The rows are grouped in 3 different ways at once. Each group adds its own fixed numbers to the row, and there is some noise. The rows also spread widely along 11 directions, which tell nothing about the answers.
Known rows, each followed by its group in each grouping:
[ 11  15 -18   6  15   1  46 -40  11  40 -21  35 -53 -12 -37  -3   9  14
 -27  22 -16   6  42 -38  -8  34 -63  42 -38 -13  -8 -27  29   1 -17  11]	A Q221 Dib
[  2 -12 -24 -22  -6 -26  23  -3 -34  20 -48 -18  -8 -43 -15  20  18 -20
 -12  21 -14  -3 -42  -7  -5  45 -18  65  12  18   4 -11  13  34  -9   4]	H Q861 Gosa
[-58 -11  -9  -8   5 -20 -29  -2  17 -20  -6   0   7   1   7 -14 -19 -10
   6   6   1  39 -20  18  -7  27 -14  -5  12   4  41  12   9  36   7  11]	W Q359 Seten
[-16 -35   0 -22 -24   2  11  23 -53  27 -17 -16   2 -12 -11  -5 -22  21
  19  -6  35  -5  28  -6  12   7 -48   3   3  -9  -2  39 -25  31 -47 -39]	A Q221 Fiz
[-49  27  -9   2  17   6 -15 -29  26  24  25  55 -23  40  18 -22   4  10
  -9  14 -37  44  27  20 -20 -14 -29 -30 -11  -6  -3  -8  14 -19  27   3]	T Q861 Dib
[ 65  33 -19  32   9  -8  10   2   8  -9 -32   2  -6 -23  -3  10   0   9
 -19  17  48  16 -11 -36   2  43  11  38  -7 -26 -16  -9  18   2  -6   1]	H Q598 Seten
[ -7 -13  -1 -31 -11 -13   2  18  28  -8 -12  -6   8  -5   4   7 -18   8
  -7   7 -49   3  36  19  12  20  33  45   5  14   9  -2 -21 -25  -3  21]	F Q643 Gosa
[-12  25  30  -5 -23   3   4 -17 -31   0  -2 -48  15 -22  -3  14  18 -18
   4 -23 -17 -35 -30   2  17 -10   0  27 -10  30  20 -26  27   3   4  57]	T Q359 Fiz
[  2   5   6 -10  -2   4  -3  10 -17 -13  -2 -11  28 -10   4  23  12 -10
   9 -34   9 -10 -18  -5  25   6  12   5   7   5 -25  -1 -13  15   0   1]	E Q643 Gosa
[ 16  37   8  28  11  26 -11  -9  36   5  15  28   6  19  12  -6 -14  23
  -9 -14  19  21  56 -18  14 -10   3  -7 -26 -35 -10 -11   9 -23  -7   4]	E Q598 Dib
[ 27  44  -6  15   2   6 -24  -8 -12 -14 -11  -5  50 -20   8  23  25 -12
   6 -37  30   7 -63 -10  14   0  38   3  13  -9 -36 -20  18  31  17   5]	W Q861 Fiz
[-27   6   9  -9   3   2 -14 -28 -39  39  20  18   5  -7  -8 -14  16 -14
  29 -47  29   1   1 -19   3 -31 -58 -26 -11 -12 -14   2  -3  29 -18 -35]	F Q359 Fiz
[ 40   7 -28  16  39 -15  22  18  30 -42  17  33 -28  30  -5  -6   7  29
 -15  13  27  15   5  -9 -19  29  16 -28   3 -22 -52  29 -27 -30  28 -31]	F Q221 Gosa
[ 18   1 -55   7  35 -14  -1  13  20   0 -20  22 -59  43   7  10  47  36
 -23  71  -9  18 -39  13 -29  -7  19  14  32 -15  -5   0   1 -54   8 -23]	H Q221 Gosa
[ 24   4 -26  19  36  10  27   8  20  -3   8  14 -68  52   1  -7  13  50
 -24  62   2  10  18   4 -24  -8  -4 -16   9 -29   3   3  10 -45  -8  -3]	H Q861 Gosa
[  2  39   4   4  17  -5   1 -31 -11   5   9   7  14 -14  -5  14  31 -23
  -4 -21  -1   4 -42 -14   2   3  -2  -4  -9   6 -19 -22  28  18  25  22]	W Q861 Dib
[ 35  46  19  12   5   2   7   2 -11   4  24   7   0  11  13   5  25   6
  -5 -15  16 -16   3 -10  -1 -18  16 -13 -21   0 -31   6   4 -56  26  -7]	T Q598 Dib
[-13 -22 -22  -5  14   6  45   2  33 -17 -13  -5 -39  12 -17  -8 -22  31
 -24  37 -56  -4  39  14  -4  38  -5  19   3  -2  -1  -5   0   5  -5  46]	F Q861 Fiz
[ 34  21 -29   7  24  -1 -14  18  20  -9  -8   6 -26  38  16   4  47  26
 -11  31   7   3 -42   9 -11 -25  49   4  21 -18 -10   6  -6 -66  11 -14]	H Q598 Fiz
[-19  16   3   9  11  13 -40  14 -18 -22  29 -13  41  22  27  16  22   4
  14 -29  33  16 -52  14  11 -33  35 -49  19 -10 -16   9  -9   7  14  -5]	T Q643 Dib
[-20  31  -7  15  24 -21 -14  -7  -9 -26  16  27   0   9  14  -1   5 -23
 -12  14  -4  29 -41  18 -17  25  -1 -23  15   7 -31  19  12  13  64   5]	F Q598 Dib
[-25 -30  15 -17  -2   5  29  18 -47  -2  21 -32 -26  16 -14  -5   4  14
  19 -10  26 -30   3 -12   6  -3 -45 -37  -6   5  -3  46 -14   7 -19 -18]	A Q221 Seten
[ 17  20   0  -5 -11 -17  24   5 -25  16   5  37   1 -12  -6 -18 -15  -2
   3  -7  31  16  27 -16 -12  21 -50  -8 -18 -13 -35  35 -13   0  10 -37]	T Q861 Fiz
[-32   0 -20  -1  22  10 -10 -11   6 -13  16  34  -2  31  -5 -15  10   2
   5 -23  15  32 -15   2  -5  10 -20 -44   2 -16 -39  20  -8  36  13 -25]	A Q861 Seten
[ 23 -12 -24 -28  22 -36  18  16  30  -6 -19  -3 -26 -23 -26  -5  43 -10
  -2   2  22   0 -27 -38 -12  33   0  47 -25  -5  13   7  -8 -21 -21 -24]	E Q359 Dib
[  5  -2  -6   6  -1   2  28  -9 -59  23  -8   5 -14  -3  -6  20   5  17
  -5   2  -6 -26   4   2   3  -2 -25   2  19   4 -38  -3   4   7   0 -17]	W Q221 Gosa
[ -9  -5 -19  12  35  15  28 -13  45 -24  -3   5 -39  12 -17  -9  10  22
 -17  13 -14   3   7 -17   4  29 -16   2 -21 -17   1 -13  22   6  -4  35]	E Q598 Fiz
[-14   8  15  -6  11 -14   8 -21  15  -2  13 -26  11 -37 -21  -9  14 -28
  18 -40  51  12 -27 -62   1  25 -41  -1 -52  -1  40   1  22  58 -37  17]	F Q861 Dib
[  5  36  -1   6   1 -16 -43  10  -2 -11  13  10  19  22  24   6  27  -1
   6 -11  23  23 -35  12  -7 -22  35 -19  12   8  -9  15  -6 -39  34 -24]	T Q221 Gosa
[ 22  13  -5  -5   4 -10  -6   4 -22  25  -6  23 -11   3   3  -7  14   5
   6   0  34   5   3 -15  -7   2 -15  12  -7 -12 -19  20  -8 -25  -9 -49]	A Q598 Gosa
[-17  34  12 -11 -10   2 -22  -6   9 -26  -4  -7  36   4   9  11   3 -17
  -4 -17 -33  12 -25  24  18  14  36   8   5  19 -16  -6  14  12  40  51]	A Q861 Fiz

New rows. What belongs after each?
[  8  31   3  20   3   3   8  -2  16  -8   3  23 -12   6  -8 -10 -29  17
 -15  14   6  18  45 -12   3  18 -33   1 -22  -9   9   4  17  -5  10  23]	E Q221 Fiz
[ 25  45  25  26  -7   7 -11  13  51 -32   6 -13   9  11   2  -9 -46  30
 -11  16  22  25  50 -12  14  20  14   7 -35 -10  42   9  24 -25   0  60]	A Q221 Fiz
[-23 -30 -36   5   4   4 -24  34 -38 -20 -16 -16  -7  28  26  12   6  19
   2  30  16  14 -56  40  -7   1  26 -22  60  -9 -12  31 -15  17   5 -28]	H Q598 Seten
[ -6  45  10  -1   9  -1 -24 -14  41 -26  20  15  26  19   0  -8  14 -16
   1 -42  -5  22  -9  -5  11   9  25 -17 -26   6 -24  -1   7  -4  32  22]	A Q861 Seten
[ -6   9  17   4 -12   5  -9  -1 -49  25  -2 -39  -9  -2   9  18  13   3
   4  18  16 -14 -17   3   2 -35 -13  12   9   5  38 -11  18   0 -18  18]	H Q359 Dib
[ 48  53   0   6   7 -26 -12  -8  27 -16  -1   9  28 -25  -8  11  25 -22
  -8 -27  32  18 -29 -35   3  23  31  23 -25   2 -23 -10   5 -11  24   4]	F Q221 Dib
[ 36  26 -15  11  -3  -5 -13  13  22 -10 -10   1   5   4  10   4  13  13
  -9   6  23  19 -14  -8  -7   7  39  23   1 -11  -4  -6   3 -24   2  -7]	T Q861 Gosa
[ 41  24  15 -15  -3 -16  14  17 -11  19  10  -7  -2  -5   2  -2  19  -4
  13 -11  38 -17  -2 -28   5  -7  -5   6 -26  -8  -9  35 -15 -50  -6 -27]	H Q598 Fiz
[ 32  -1   9  17 -32  12  17  22 -50  -5 -20 -36  25 -37  -8  19 -38   9
  -1 -14  38 -22  25 -20  30  30 -15  31   5  -5   0   3   4  36 -26  19]	E Q643 Seten
[-26 -33 -33 -22  10 -23  24  21  15 -38 -22 -13 -21   3  -9  -2   5  11
 -17  31 -33   4 -23  28 -14  54   8  25  19  13  -7  15 -14   4  14  16]	T Q359 Fiz
[ 31  17 -16  -1  15   4  -2  13   3  -7   5  13 -20  36   9  -3  29  30
  -3   9  17  -8   1   5  -5 -26  25  -7  13 -23 -24  12 -15 -52   0 -22]	A Q359 Fiz
[ -7  -7 -45 -21  28 -32  14  -2  18  -5 -22  48 -21  -3 -13  -9  27  -3
 -13  15 -12  18 -25   1 -26  36 -11  24  17 -10 -36  12 -17  -3  20 -36]	W Q359 Fiz
[ 57  34  16   7 -20  -6  17   4 -44  44  -4  15 -23   5   2   5  -5  22
  -8  22   9 -31  58  -5   1 -23  -8  42  -1  -2 -13  -1   1 -69  -4 -20]	A Q359 Gosa
[ 34  11  12 -24 -41   8   4  15 -27  24 -19 -11  33 -17  -3  17  -7  18
   7 -39   2 -28  34  -3  31 -10  26  36  -7   1 -40   8 -29 -26 -18 -17]	A Q221 Fiz
[ 12  -2 -28  10  13  -3  -4  17  60 -40  -8  27  13   6  -1 -16 -21  29
  -7 -14  37  42  24 -14   1  40  15  -2 -11 -44 -25  13 -26   9  -4 -16]	T Q359 Fiz
[ -5   7   2   2   0  12  18 -17  -9  19  -1 -10  -8  -8  -9   4  14   9
  -5  -3  -7 -13   5 -13  11  -3 -26  13 -16  -1  11 -20  17  -2 -17  26]	T Q643 Fiz
[-57 -15  -4   0  11  14 -10  -6  51 -20   0 -22 -13  10   4 -19 -19  12
   0  18 -19  28  13   9   1  17 -10  -5 -11  -5  57  -4  20  24 -20  48]	F Q598 Fiz
[ 17   0 -30 -21  -1 -29  27   5   7   3 -27  17 -14 -23 -15  -9   3 -10
 -17  23 -30   5   6   1 -14  47  -5  50   5  15 -16  12  -6 -10  13  -3]	F Q861 Fiz
[  1  33   9 -41  -2 -49 -16   0  -5  14   0  27  -2  -2   2  -9  33 -33
   0   7  -9  17 -21   7 -17   4   4  36  -9  26  -1  19  -6 -52  38 -22]	A Q359 Dib
[  0  34  -5   6   2   0  -2 -38 -13  50   0  48 -24   7  -5 -13  15  -5
  -5   3  -6  19  20 -12  -8  -8 -46  11 -15   2 -12  -9  27 -12   1 -16]	A Q861 Seten
[-22  -8  11  -1  -9  -1  -2  20 -23 -26   1 -27  12   2  10   8 -22  -2
   6  -9   9   0  -8  14  16  24   6 -18   9   6  -7  30 -10  23  16  12]	H Q598 Seten
[ -3  23   9   3  -1  15   3 -36  13  36  -6  14 -24   3 -11  -2   5  16
  -9  -1  -9   2  46 -23   6 -15 -28  28 -31 -15  18 -35  25 -14 -28  20]	A Q359 Dib
[ -2  -8   3  -1  12  19  23   3 -32  16  10  -8  -6   9   3  11  14  29
   3 -15  10 -26   7  -2  10 -22  -3 -27  -3 -21 -38   5 -11 -13 -13 -18]	W Q598 Dib
[ 51   3  -5   7  -3   3  33  25 -43  -5 -10 -32 -23  -3   0  17  16  21
 -16  27   3 -43 -15   8   0   2  24  26  26   6 -27  14  -2 -32   3   4]	F Q598 Fiz
[  3  -4  -3 -31 -11  10  25 -10  26   6 -15  -4  28 -27 -17   6   8   1
   4 -59 -15 -12  23 -25  30  21   0  38 -36  -6 -26 -15 -22   3 -29  10]	T Q643 Fiz
[ 37  -6   5 -19 -17 -11  27  34 -35 -11 -26 -40  23 -36 -14  11  -2   2
   4 -21  31 -29 -11 -20  21  38  15  38  -7   4 -30  31 -21   9 -17  -6]	A Q598 Fiz
[  9  44  -3  41  28  -4   3 -10   6 -45  17  24   1   7   5  -1 -16   4
 -17  13  23  19 -15   0  -8  31  -5 -31   2 -22 -20   1  24  21  54  33]	W Q359 Fiz
[  4  21   6   3 -24  -3   5 -15 -18  18 -19   1  26 -37  -6   5 -17 -14
   2 -38   7   3  15 -22  18  34 -21  30 -22   7 -27  -5   7  30   1   1]	T Q598 Seten
[ 45  29 -22  34  10   9   2  -9 -41  15 -12  -8 -30   4   0  14  50  23
 -12  27  31 -21 -51 -10 -14 -25   2  16  21 -15  -5 -26  29 -26  -8  -3]	T Q359 Fiz
[  1  23   3  -6  11  -2  -9  -8  24   2  14  23   9  10   1  -5  13 -12
  11 -38  14  15   1 -16  10   1   4 -10 -25  -8 -26  10 -13 -15  14 -17]	H Q598 Seten
[ 12  48  39  17 -29   5 -19  15 -48   1  17 -26  31   4  30  14 -36  -5
   0  15  20   4   9  21   9 -18   7 -14   6  10  18  16  23  -6  25  38]	H Q861 Dib
[  8  31   8 -10 -11 -12 -29 -13 -24  16  -6  19  34 -13   3   6  17 -22
  17 -50  32   6 -13 -13  12  -6   2  16  -5   1 -30  -3  -8   8   7 -29]	A Q359 Gosa
[  1  40  31  35  -1  17 -10 -12 -22   0  43  15  -6  30  19 -13 -29  13
   2   4  22   0  37   9   3 -33 -33 -50   0 -11   8  -2  20 -13  21  24]	F Q359 Fiz
[-27  52  15 -16   6 -36 -18 -23  14  14  11  57  18  -9  13 -24  -8 -43
   5  -5 -13  40  10   3 -10  24 -38  -2 -25  17  -2  24   8 -16  60  -8]	W Q598 Fiz
[-16   3  18  -5   8 -10  24  -3 -26 -10   9 -14  16 -28  -8   2 -11 -21
   9 -27  26  -3 -11 -22   6  32 -32 -20 -24  -2 -15  24   8  43   9   9]	W Q598 Dib
[ -1  10 -11 -37  22 -36  13   3   4  25  -2  23 -33  -7 -14 -13  62 -27
   2   5  -1  -3 -32 -21 -20   8 -18  26 -19  13  -5  23  -7 -51  10 -43]	E Q598 Dib
[-22  15   1 -18  12 -27  -9 -14  13  21  -5   6 -26  -8  -7 -17  30 -27
   5  13  10  22 -26 -23 -14  21 -41  26 -33  12  49  11  25  -8  -4  -4]	A Q598 Gosa
